The rows of a group lie close to one hidden flat surface of 11 dimensions, which passes through zero. Surfaces can cross.
(in the rows, 128 means zero)
Known rows, each followed by its group:
[101 130 166 137 165  99 122 132 166 161 191 119 149  87 118 158 160]	(1)
[ 59 159 129 155 166 101 160 130 108 171 121 180 125 174 124 137 156]	(2)
[ 60 143 170 170 121  89 102 164 154 102 159 167 142 126 128 111 104]	(1)
[ 72 144 202  79 113 138 163 138 128 128  96 138 131 109 130 185 138]	(3)
[125 107 195 174 154 116 133 180 117 145 112 144 113 128 100 143  98]	(3)
[140  78 125  84 116 152 142  76 142 147 138  99 103 187 194 104 117]	(2)
[ 96 120 169 161 119 109 124 181 177 137 121 148 152 114 153 123  78]	(0)
[126  82 159 115  95 124 138 133 141 148  69 159 124 148 160 149 122]	(3)
[115 124 168 118 154 106 131 203 138 101 157 111 108 188 143  92 106]	(3)
[127 135 151 117 103 120 103 116 120 152 136 153 127 115 137 133 121]	(0)
[ 90 117 117 135 151 163 160  73 146 140 158 139 120 121 106  92 162]	(0)
[184 147  73 126 143 154 155  79  98 174 122 129 124 116 122 160 143]	(1)
[153 177 109  91 139 128 124 116 155 204 113 114 177 117 161 140 137]	(2)
[119  63 118 132 107 142 112  69 112 135 107 121 116 157 134 108 141]	(2)
[169 182 151 133 156 146 136 114 113  77  71 126 161 150 119 150 163]	(0)
[152 120  87 190 126 107 113 130 145 114 198 183 133 171 162  88 122]	(3)
[115 166 197 129 171  89 145  76 166 124  83 151 117 132 133 159 119]	(0)
[152 104  81 145  81  80 116 167 130 137  81 135 134 146 186 184  84]	(2)
[160  96 148 103  75  84  57 138  88  83 143 118  91  97 117 150 111]	(1)
[ 48 103  91 124 134  73 108  99 120 164  89 110 115 174 136 115 128]	(2)
[132 180 138 144 165 142 132 136 138 148 128 104 168 150 149 124 115]	(1)
[178 139 180 141 140 101 102 113 151  98 113 105 161 145 180 193 111]	(2)
[112 127 102 142 106  93 121 129 141 128  96  95 122  69 128 178  79]	(2)
[149 114  93 111  69 163 112 177  97 223 148 133 132  81 145 121  79]	(0)
[102 162 109 133 137 198 179 103 117 146 128 153 144 177 150  78 129]	(2)
[ 89 182  71  98 113 158 142 108 118  96 139 114 146 137 141 101 148]	(3)
[121 157 189 113 151 155 133 111 144 194 197 136 141  94 135 116 132]	(2)
[130 129 135  37 111  79  82 155 169 159 172 105 125 111 144 109 152]	(2)
[157  93 121 111 164 108 104  99 171 167 153  99 144 134 113  92 193]	(0)
[185  97 121 182 163 111  86 133 112 145 149 108 117 111  80 112 120]	(3)
[164 164 111 119 110 148 160 116 147  58  78 178 114 148 142 100 106]	(1)
[173  69 140 143  97 130 127 119 109  97  83 178 118 129 108 164 168]	(3)
[179 126  91 151 152  98 125 167 130  98 124  81 108 102 105 159  99]	(1)
[ 84 137 133 122 144 132 172 150 159 133 141  91 109  99 131 145  76]	(1)
[144 103 152 163 111 128 113 108 127 128 122 117 131  94 145 169  87]	(2)
[ 84 130 113 150 100  68  40  72 119 145 118  92 169  69 131 173 120]	(3)
[161 123 205 122 110 113  58 168 128 144 179 174 144 108 106  85 142]	(0)
[ 84 131 132 118 129 104 141 119 149 130 144 109 111  81 123 164 105]	(1)
[ 99 115  98 140 139 144 153 111 118 123 161 130 144 206 186 133 162]	(0)
[129 146 158 121 133 104 135 132  81 130 159 172  57 144 110 128  88]	(0)
[124 165  95 154 154 131 136 114  81  87  93 118 146 194 138 132 144]	(0)
[105 123 184 105 112 102 123  97 135 105 179 162  92 120 148 155 129]	(0)
[ 69 132 144 125  94 110  49 105  80 140 139  96 166  88 120 151 142]	(3)
[ 37  99 117 165  90 115 119 164  96 143 125 119 106 124 140 118  47]	(1)
[119  92  95 121 115 112 105 121 130  98 146 108 122 129 120 115 152]	(0)
[ 78 177 180 127 166  79  72  98 144 155 110 126 160 118 103 101 142]	(1)
[125 128 152 133 193 108  99 155 151 186 112  40 166 148 133 112 114]	(1)
[100  94 125 130 157  55 132  96 158 126 176 141  93 155 140 165 173]	(3)
[ 61 187 147 166 193 102 157 146 116 112 131 141 122 143  85 119 136]	(2)
[147 152  82 171 147 103 104 127 133 111 153 105 126 111 115 113  97]	(3)
[163 167 121 140 131 116 108 118 131 121  78 142 150 159 159 111  94]	(1)
[105 105 139 142 144  98 137  94 147 189  92 108 117 101 128 167 104]	(3)

New rows. What belongs after each?
[117 101 165 140 115  95  81 103 131  67 149 167 147 182 157 118 179]	(0)
[138 163 114 129 148 164 172 167  90 157 146 125 104 146 121 129 101]	(0)
[139 106 127 142 134 150 119 100  92 167 146 135 123 106  91 124 156]	(3)
[166  85 166 115 103 132 133 188 163  93 170 142 108 130 150 112 102]	(1)
[ 96 162 109 161 132 116  80  70 125 108  79 110 211 152 154 134 163]	(0)
[138  93  97 132  95 141 163 112 108  99  77 160  67 118  90 120 100]	(0)
[ 53 200  93 164 169  92 133 117 132  91 121 113 150 132 117 137 127]	(3)
[167 142 149  94 116 181 155 137 131 141 126 133 125  67  96 142 128]	(0)
[117 164 174  60 123 133 160 151 151 101 117 111 125 108 143 154 117]	(3)
[155 123 151  85 107  76 133 157 129 151 126 129  81 130 170 191  79]	(0)
[114  80 102 135 107 131 111 120 110  69 114 107  89  81  55 111 135]	(2)
[128 176  97 136 167 116  97 138 111 142 129  62 148  99  83 111 118]	(0)
[140 150  74 107 126 181 162  98 118 125 102  73 166 123 143 168 162]	(0)
[110 158 151 118 116 110 109  90 126 110 118 128 139 107 137 159 132]	(0)
[161  85  87 151  84 115 115 135 128  93  41 144 132 146 145 136  99]	(3)
[ 98 181  88 204 157  92 129 137 142  96 108 132 168 134 133 157 119]	(1)
[161  49 134 160 104 132 136 151  93 119 139 176  94 206 161 127 129]	(2)
[ 95 113 174 151 118 141 117 105 148  89 158 183 127 120 109  87 154]	(0)
[ 53 154 120 110 120 147 140 103 127 129 135 128 125 106 107  96 132]	(2)
[ 74 153 122 166 120 108 143 150 145  76 147 150 115 102 125 142  90]	(1)
[ 79 148 139  84 108 126 151  84 158 139  72 160  99 122 128  92  93]	(1)
[146 117 182  76 112 116  81 106 141 112  95 150 132 157 125  71 163]	(1)
[147 160 150  92  89 162 131 149 103  78 136 124 113 136 157 130  76]	(1)
[136 120  89 168 132  90 137 177 150  69 145 139 101 165 148 113  80]	(3)
[161 106 168 139 174 116  94 183  94 109 135  81 119 150  71 104 142]	(3)
[150  88 122  81  70 143 103 100 126 181 152 148 126  81 144 141 144]	(0)
[ 99  83 136 127 123 124 139 124 129 107 145  93  71 150 139 116  76]	(2)
[177 136 136 142 168 118 125 144 183 156 113 104 170 160 171 126 129]	(1)
[119 149 152 152 132 158 130  86 141 114  86 160 150  93  88 108 142]	(0)
[ 57 113 128 147 116 159 148 146 110 191  95 140 133 179 157  91  95]	(3)
[150 163 161 166 109 136 125 210 125  84  75 140 177 138 146 153  89]	(0)
[ 43 109 168 148 130 103  99 150 137 135 169 123 157 119 136 142 151]	(1)
[122 108 128 155  92 166 126  66 125  95  98 114 139 118 155 143  93]	(2)
[150 104 109 102  99 192 151 136  99  96 112  96 152 175 174 145 156]	(1)
[118  90  98 133 140  88 126 132 149  76 114  98  76 107  77 112 110]	(0)
[ 69  93 113 137 159  99 131 118 154 150 100  74 173 143 134 162 189]	(1)
[201  79 126 117  83 137 100 111  97 129  81 183 107 128  91 104 159]	(0)
[175 162 154  92 121 184 164 153 156 146 105 113 124  87 128 121  75]	(3)
[139  56 112 119 141  91 113 125 181 182 141 121  94 110  98  84 131]	(0)
[129 120 101 117 108 112  99  72  99 175 107 124 132 116 135 160 148]	(1)
[ 58 163 119 158 142  85 107  60 113 123 109 133 136 157 150 140 116]	(0)
[103 180 162 121 152 153 151 119 115 129 186 147 113  92  94 123 137]	(1)
[158 126 172 110  84 181 118 129 131 157 134 177 165  90 145 132 150]	(0)
[109  77 137 145 117 100 132 199 205 119 131  99 152 121 173 137  99]	(0)
[115 116 205 146 100 113 107 180 107  84  84 169 144 148 131 158 133]	(3)
[123 172 158 152 135 152 130 119 143 105 139 102 148  62 122 147  80]	(2)
[ 96 101  99 180 168  88 121 136 150 201  88 128 103 134  89  73  87]	(1)
[108 107 116  98 104 151 135 144 108 134  68  86 117 123 119 129  93]	(3)
[180 163 133 130 129 112 121 127 144 138 135 131 134 119 160 142  89]	(1)
[149 121 173 156 107 101  64 131 108 100 117 129 149  76 106 174 130]	(3)
